The first 5 rows are patterns. Each new row is the sum of 2 different patterns, raised or lowered, with some noise. Before adding, each is slid sideways (what falls off one end comes back at the other) and multiplied by a number that may be negative. Names go in the order of the patterns.
Some rows, each with the names of its patterns after it:
[  3   0   1   7  -8  -7  -4   1  -7 -16  -2   3 -18 -22  -4 -11  -6   7
  -6   4  -1  17  19   2  -8   2  -8   0  -9  10  -7  -2   1   1 -19  -7
   2 -11  14  -7  -4  14  -9   3   4  13  -7   6]
dagu
[ -1 -16   8   2  -5   3  -7   2  -5   1  -2   9   4 -13   1   5 -13 -11
  -2   0 -10  -2   7 -10  -5  10   1  10  -6  19   1   8  -9  -2   9   7
   9   3 -13   5 -16   5   9   2   1   1  -4  -8]
rol
[-12   5   1  17  -2 -29  -3  -3 -11  -1   8  -6  10  -5   4   1   1  -9
   2   2  13  -9   8  11   2  -6  10   3  -5  -5  -8   1 -15   9  -6  -6
  -5  -2   0  11 -10 -14   0   2  -9   5   5  -6]
vok
[ 11  -3   0  -9  13  -2   3  -2 -10  -7  -2   2   3  22  -7  -4   4 -12
  16  15  11   3  -8  14  -9  17  11  11 -12  -6   1 -16   0 -11  -5  21
   1 -12 -15 -14   9  -1 -10   4 -11   5  -3   7]
gad
[  7   4   7  -1  11   1   6  -4   9 -19  -9  -4   0  -7   8 -11  -1   0
  21  -2   5   7  18  -5   6  16   3  -6   5  -1  -9  -2   5  10  -3 -11
   1   0   5  -3   6  -6  -3  -7  17   4  -9   4]
nozu

New rows. What belongs after each?
[  0  10  -6   7  -5   7  -9   1 -16  13 -13   1  -4   5 -11  -4  -1  -1
  -9  -8   7 -14   3 -14  -5   4  -4  -2   6 -10 -19   3   3  -5  -9   1
  -1 -16  -1  -3  10  -3 -36  -5  -8  -9  -7  22]
vok nozu
[-33  -9  -4 -15   3   0  -9  11 -11   2   0   3 -13   1  -1   8  -9   6
   2  -4  -8   5  -4 -14  -7  -7 -10 -23   1 -12 -10  -3  -7  -1   4  -3
  -4  -2  -4  -9  -3   0 -11  -7  -2  -3  10  -3]
dagu vok
[24 12 12 12 13 -3  9 24 16 -3  4  6  0 14 30  5 17 -3 30 55 18  9 24  8
  6 11 13 13  9 14 14  6  5 13 -8 33  1  1 24 12  8 14 28 12 25 15 26  6]
dagu vok
[ 16  27  18  22   2   2  15  -1  13  -8  -5  -2   2   5   9  12   1   0
   7   7  12  10  18   8   1  -5   1  12   4   4  -1  -8  -6  -5  16  -8
   9  -7  -3  -7  18  13   7  17   9  23  10 -12]
dagu gad
[-13  -6  -3   7  -6   2 -17   8  -8   0  -4   7  -5   6   1   7  13   0
   9  -5   4   0   2   3   4 -11   3  12   0   0   6  -1  -8   3   7   3
   1 -20   3  27   4   6   9   6  -7   7 -10   8]
vok nozu
[ 14  19   3  -3   9  -5  13 -13   9  -1  -2   7   1 -12  -7   5 -16  11
   5  -3  10   3  13   6  14   2   8  -1   9   6  -1  -7 -12   2 -13  -6
 -20   5   5 -22 -25 -10 -12   6   3   8   0  -8]
dagu rol
[-18  -1   2 -15  11 -16 -16 -31  -7  -4 -22 -15 -14 -17 -26  -1   4 -11
   6   2   3  -6 -28  -4  11   3   4 -16  -2  -5  -5   5  -4 -18 -14  -6
  -9 -11  -3 -21  -4 -17  -5  -4   2 -12   8   0]
gad nozu
[  3  22  -2   2  -2  -9  24  12   6  16   8  14  -2  21  12   4   4   4
  -4  -8  -6   1 -16  17  -3   4  -4 -13   4  -5  -5  17  -7  19  -3   0
   8   1   3   1  18   2  19  -6  -5   3   0  11]
rol gad
[ -8 -17 -14 -18  -9 -17 -23   0 -15 -12 -14  -4 -17 -18  -9  -4 -16  -4
  -8  -5 -14  -1   5  -4 -23   1  13 -11  -6  -7 -20  -5 -20 -10 -27 -23
 -17   8  -6  -2  -9   0 -22   1  -8 -10 -25   6]
dagu nozu
[-17  -1 -14  -3  -2  -7  -6 -13  -9   8 -20   4   0  -4 -16   2 -15 -16
  -4 -17 -11 -14   7 -13 -14  -6  -8 -14   9 -14 -30 -11 -15 -15 -18  -4
 -21 -14  -3 -15   0 -17 -38  -3 -16  -7 -14  -7]
rol vok
[  6  -4   1  11  16  11  19   7  -4  14   5  14   4   9  -6  14   5   0
  15  11  -5  12  20  15   1  13  -6  -1  36  11  -3  12  -5   3 -10  -5
   0   9   5  -6   4  -7   0   6   5  13  -9  -7]
rol vok
[-11   8  17  15  10  11  10  -3  12  -3  11   2  12  10   4   6  10 -11
   6   0  -1  -2  10   5  -2   6  18  14  13  14  14  12  17   4   7  14
   4  20  19  -2   9   3   7  10  13  16   3   4]
rol vok
